All groups share one centre, and each spreads out both ways along 13 directions, with some noise.
In the rows, 128 means zero.
Known rows, each followed by its group:
[123  85  56 129  93 100 123 113 143  95 134 200 155 131 133 109 125 138
  43 114  44] -> Q619
[152  80 163  91 114 187 121 120 146 124 113 100 142 122 112 150 131 157
 131 116 113] -> Q503
[134  87 121 136 107 174 146 104 158  94 119 160 142 103 126 134   4 146
 156 160 107] -> Q503
[117  57 154 146 152 184 135 129 151 155 118 117 182 100 145 126 151 154
 121 137  69] -> Q989
[129 143 108  98  91 117 156 130 122 121 101  97 134 126 122 158 144 145
 147 138 145] -> Q789
[130 157 161 108 138 200 103 122 157 106 118 140 111  69 137 139  89  74
 138  70  98] -> Q989
[159 106  76 108 201  74  98  95 101 124  96 123 187 112 122 173 113  97
 150 206 171] -> Q789
[ 94 150 150  96 144 163  91  93 140  70 147 141  90 157  98 121 105 142
  61 154 134] -> Q619
[143 130 182 143 115 175 171 159 137 160 110  67 142 159 146 155 128 151
 105 147 111] -> Q619
[199 141 155 177 100 138 174 190 132 110 117 124 109 128 166 150 141  84
 150  90  94] -> Q989
[ 79 128 154 112 167 119  83  92 117  88 136 144 116 121 135 135  85 102
 131 149 151] -> Q619
[ 47  96 195 132 153 136  99 108 137  98 134 159 107 133 140 111 114 113
 114 111 127] -> Q619
[ 83 139 112 110 138 127 161 118 126 172  93 161 123 170  99 148  92 106
  41 131 143] -> Q619
[134 171  81 115 139 126 107 136 136 140 125 168  88 107  91 112  76 140
 132 113 126] -> Q619
[121 149 128 121 133 204 152 109  97 103 125 129 146 126 169 128  67 118
 129 160 112] -> Q503
[157 142  93 129 154 142 115  88 136 163 128 123 162  86 109 136 153  86
 126 117 126] -> Q789
[147  90 115 134  96 118 139 152 147 113 136 138 117  95 111 135 127 170
 167 126 102] -> Q619
[ 95 162 115 202 177 130 115 100 151 110 139 129 127 144 143  74 119 118
 148 141 108] -> Q789
[175 102 202  72 138 210 105 160 113 167 105  67 160  62 143 175 174 169
 135 124  91] -> Q503
[119 132 146 143 165 156 141 134 130 135 108 132 136 114 134 138 114 102
 125 138 117] -> Q503
[153  80 140 121 151 155 111  93 170 127 107 115 149  86  86 148 135 139
 174 137 137] -> Q503
[158 121 124 102 162 143 131 107 154  84  83 119 141 118  83 177 174 116
 114 159 141] -> Q503
[ 41  45 110 110 216 164 157 139 116 154 162 117 208 158 152 131 136 112
  85 208 142] -> Q989
[ 80 132 137 134 138 102 109  97 122 116 114 137 127 133 137 121 112 139
 114 144 123] -> Q789
[167 132 150 113 109 142  86 122 159  95 130  94 112  81  97 131 140 201
 174 145 113] -> Q989
[140 118 101 107 119 154 142 154 112  60 158 123 144 147 177 153  70  79
 135 143 123] -> Q989
[ 65  44 143 150 149 117 128 104 126 157 152 135 173 142 149 131 128 124
  85 151 102] -> Q989
[129  65 209 136 119 159 119 116 143 120 138 121 151 100 150 128 144 131
 144 125 122] -> Q503
[130 137 171 153 111 148 125 102 125 129 139  98 133  97 151 125 123 119
 177 121 125] -> Q789
[193 112 104 136 138 139  89 126 136  79 151 142 161  71 154 128 104 127
 149 151  77] -> Q789
[124  79 116 109 173 127 115 123  84 170 134  91 163 144 138 175 120 124
 111 162 121] -> Q989
[142 167 113 114 137 161 115 130 134 139 124  55 117 153 105 144 109 190
 128 161 115] -> Q619
[134 135  58 127 161 112 131 131 131 175 150 105 130 105  74 180 109 167
  74 206 101] -> Q989
[122 103 142 128 135 188 151 134 132 126 138  92 118 144 117 138 145 140
 145 129 118] -> Q789
[ 88  78 162 156 117  82 151 169 128 149 129 160 145  79 158 130 110 145
 149 148 118] -> Q503
[146 122 114 139  89 160 143  66 133  77 154 130 135 106 131 133  91  92
 171 133 136] -> Q789
[120  99 130 171 118 106 157 148 145 153 142  83 118 145 114 155 154 156
 137 145 101] -> Q619
[ 87  73 111 120 128 127 153 151 111  74 160 138 158 174 196 153  89  38
 123 118 130] -> Q989
[158 151  87  99 123 179 130 120 122 126  91 163 158  79 133 112  64 150
 143 132 110] -> Q619
[124 128  96 119 115 123 127 143 175  94 125 107 108 107  92 161 123 142
 156 120 104] -> Q989
[111 116 117 117 109 151 110 125 115 148 125  99 135 179 159 109  94 143
 141  75  94] -> Q619
[187 170 100 114 136 147 135 155 135 157  96  88 136 129 120 136 132 125
 169 106 142] -> Q619
[131 142 172 134 195 115  91 120 137 104 115 183 144  59 146 135 129  62
  95 152 132] -> Q619
[175 153  86 138 152 126 126 120 130 141 147  82 123 128 103 154 155 112
 153 147 137] -> Q619
[142  93 153 105 111 143 131 102 141 123 110 112 151 152 114 141 158 128
 113 123 152] -> Q789
[193 170 145 117 101 180 123  92 116 128 111 114  94  98 100 159 126 121
 129  98 112] -> Q989
[121 182 102 143 155 129  89  65 119 148 126  89 147 132 128 106 112 146
 134 154 124] -> Q789
[156 120 193 103 125 196 109 176 158  77 159 106 131  81 149 118 139 161
 148 143 111] -> Q989
[132 102 137 122 138 137 145 122 152 115 139 167  93 133  78 166  76  91
  86 150 152] -> Q789
[133 136 120 155 161 133 119  96 162 134 125 118 118 128  96 142 101 102
 135 134 130] -> Q503
[126 136  98 103 107 112 139 128  94 167 134  80 130 122 126 186 106 137
 130 142 122] -> Q789
[138 115 148 148 184 143 121 160 128 107 142 130 107 167 113 100 160 161
 130 168 143] -> Q503
[126 102 156 172 168 144 160 172 140 116 106 143 143 120 166 130 157  83
 151 113 101] -> Q503
[125 109 138 160 147 151 157  89 175  99 111 115 124 133  88 159 101 113
 143 165 138] -> Q503
[137  88 186 167 105 131 114  95 131 144 147 107 124 106 137 127 169 130
 152 103 101] -> Q989
[154 134  36  82 117 137 131  89 112 113 116 154 126  98  82 143  76 133
 174 142 153] -> Q619
[131 136 110 174 157 144 104 131 124  85 150 125 145 102 176  99 102 135
 171 147  72] -> Q789
[101 105  65 100 130 143 186 132 140 110 154 122 134 151  88 183 151  95
  80 160 140] -> Q989
[149 100 139 135  99 157 129  73 139 101 139  88 151 145 125 122 154 132
 164 124 137] -> Q789
[108  99 133 146 106  78 123 122 145  78 134 157 132 129 146 118 116 115
 134 131 127] -> Q989
[153 141 147 149 119  76  88 148 137 116 167 119 110 108 141 152  94 145
  92 165  97] -> Q503
[150 137 137 142 125 207 129 106 116 102 151  83 127 157 162 136  89 107
 134 120  90] -> Q503
[120 150 121 149 128 163 129 107 122 162 146  82 137 105 142 121 155 125
 161 102  94] -> Q789
[ 91  91 152 126 145 150 143  97 121 138 112 137 145 141 130 161  90  96
  83 144 126] -> Q503

New rows. What belongs after each?
[149 114 154 156 138 105  83 111 124 107 176 105 122 142 148 157  96 119
  87 165  99] -> Q503
[114 154 130 177 113 126 111 141 125 175 196  97  94 119 134  97  33 191
 162 163 112] -> Q503
[107 130 170  96 134 182 127 126 148  97  79 184 132 117 134  87 133 112
 124  81 141] -> Q619
[111 146 126 135 135 132 162 148 146 122  93 154 127 123 125 141 117 107
 107 125 120] -> Q503
[205 119 133 118 166 120  97 119 149 121 108 100 166 166 112 136 115 147
 112 186 167] -> Q789
[110 120 171 143 151 141 133 121 145 109 112 147 141 139 150 116 162  69
 106 102 134] -> Q619
[103 102 101 150 161 161 165 163 114 178 149  98 135 126 141 154 161  87
 143 102  89] -> Q789
[115 137 137 134 124 193 140 125 151 141 150 106  96 177  95 118 116 158
  82 122 103] -> Q789
[127 121 111 144 189 149 151 123 128 126 125 119 132 167 118 141  99  96
 138 172 161] -> Q789
[149 108 123  94 121 134 141 176 122 131  90 124 150  95 143 180 137 126
 115 115  81] -> Q503
[178 160 140 131 122 212 120  90 119 141 119 123 133  86 118 126  89 158
 106 142  80] -> Q989
[153 141 111 119 128 143 136 112 110 101 113 141 143 139 137 127  90 131
 115 164 133] -> Q989
[100 109 144 151 114 114 149 157 124 104 143 145 110 187 154 127 100 120
  76 135 110] -> Q503
[152  94 174 113 120 130  96 117 117 137 102 121 134 119 135 148 131 143
 121 106 105] -> Q989
[102  92 120 116 111  99 155 171 150 152  92 159 132 103 116 140 129 149
 134 107 121] -> Q503
[128  20 116 141 136 122 112 116 173 134 136 139 120 177  86 131  78 147
 139 109 117] -> Q503
[ 96 133 113 157 161 147 156 126 105 150 133 107 126 143 132 148  82 125
 130 174 118] -> Q503
[138 123 152 144  74 141 104 103 132 117 171 115 117  92 145 130 102 141
 131 110  77] -> Q789
[127 106 120 150 137 121 118 103 113 124 170 177 123  95 136 138  77  74
 112 144 117] -> Q619
[144  86 152 155 128 172 154 125 160 146 123 128 158  87 111 124 177 171
 111 146  81] -> Q989
[138 100 121 122 194 141 120 170 143 139 125 104 111  61  77 172 189 166
 174 162 104] -> Q789
[124 143 107 157  95 117 143 140 160  78 158  85  77 139 128 162 113  76
 202  76 112] -> Q989
[108 140 128 135 192 129 123  93  97 188  98 116 135 136 115 144 127  97
 124 139 148] -> Q989
[128 138 146 120 137 119  78  76 127 103 123 145 134  85 127 112 107 134
 148 140 138] -> Q989
[136  91 152 137 165 146  99  96 138 135 148 145 134 114 118 144 101  96
 104 137 122] -> Q789
[128 100 101 143 143 106 128  95 107 142 174 112 121 122 108 178 100 107
 114 177 125] -> Q619
[116  82  90 123 151 106 157 107 163 116  68 155 154 103  90 180 134  85
 139 129 131] -> Q503
[174  92 193 150 122 211 144 160 128 157 130 105 161  71 168 125 127 151
 163 125  77] -> Q619
[171 109 142 125  74 140  97 111 155  77 151 174 142  66 154 118 108 116
 108  99  70] -> Q789
[132  85 102 181 139  96 119 138  94 118 191  88 129 160 171 147  94 126
 153 165  87] -> Q503
[114  70 137 118 132 146 100 106  97 137 124 101 176 127 184 130 111 124
 174  98 100] -> Q619
[119  76  92  64 132 135 156 155  92 128  98  61 149 158 106 194 181 186
 152 164 137] -> Q789
[131 104 102 194 188 167  90 105 142 144 202 127 123  71 130 121 119  96
 150 120  45] -> Q789
[123 131 141 127  86 127 146 144 131  82 132 164 129 112 157 114  86 146
 116 150 115] -> Q503
[119  64 157 186 133 136 172 113 173  79 138 134 131 195 125 111 156  82
 157 122 161] -> Q789
[145 100  38 150  97  70 130 123 147  93 147 148 132 119 109 132 139 145
 142 129  86] -> Q619
[122 101  79  60  84 184 178  85 145  80  54 169 164 111 100 165  61 130
 120 135 128] -> Q503
[160 121 122 184 113 146 126 109 120 130 184  91 133 101 151 132  99 142
 154 160  77] -> Q989
[157 131 192 136 151 155  95 147 157  45 103 161 133  98 156  95 103 153
 144 163 121] -> Q789
[132 114 116 163 160 102  91 100 143 142 169 106 108 145  95 126 112 144
 146 156 141] -> Q503
[144 122 187  91 111 170 121 107 151  85  87 117 136 146 111 116 148 177
 124 143 157] -> Q789
[156 118 117 136 118 116 146 140 125 134 116 155 138  89 139 144  78 105
 152 130 125] -> Q619
[103 154 178 161 139 131 103 110 155 112 130 127 113 127 128  76 116 172
 162 151 149] -> Q989
[114  92 166 135 121 145 111 134 141 119 129 114 129 132 162 140 104 102
 146  79  89] -> Q989
[155 151 137 179 149 123 105 120 159 161 157 130 124  61 122 126 136  95
 137 112  96] -> Q789
[101 131 159 150 144 150 142 136 114 126 131 147 137 119 164 106 122 106
 130 128 127] -> Q503
[147 130 104 138 136 142 125  85 141 127  72 142 154 102 104 118 112 179
 134 154  99] -> Q989
[ 98 156 124 130 136 100 120 119 122 112 102  99 128 153 127 124 129 179
 141 166 136] -> Q789
[139 115 132 150 125  90 127 135 116 106 131 178 144 111 168 139  92  78
  95 136 113] -> Q989
[124 134 203 145 154 151 126 165 140 160 121 120 116 120 144 130 127 109
 120 109 125] -> Q619
[132 106 126 160 131 144 133 130 140 126 134 140 141  84 134 119 127 151
 143 141  82] -> Q619
[133  93 159  98 142 154 148 139 102 127 112  94 135 126 125 176 127 127
 161 158 160] -> Q789
[128 140 201 142 159 205 111 101 108 107 157 122 132 125 156 100  95 142
 115 188 133] -> Q503
[132 106 105 129 130 124 133 103 128 112 143  97 139 129 104 168 138 155
 108 186 111] -> Q619
[115 127  61 118  97 115 129  93 141 127 144 117 115 145  85 107 115 166
 177 126 153] -> Q503
[177 122 159 144 112 135  89  94 177  72 155 106 115 136 116 136 116 117
 120 130 113] -> Q503
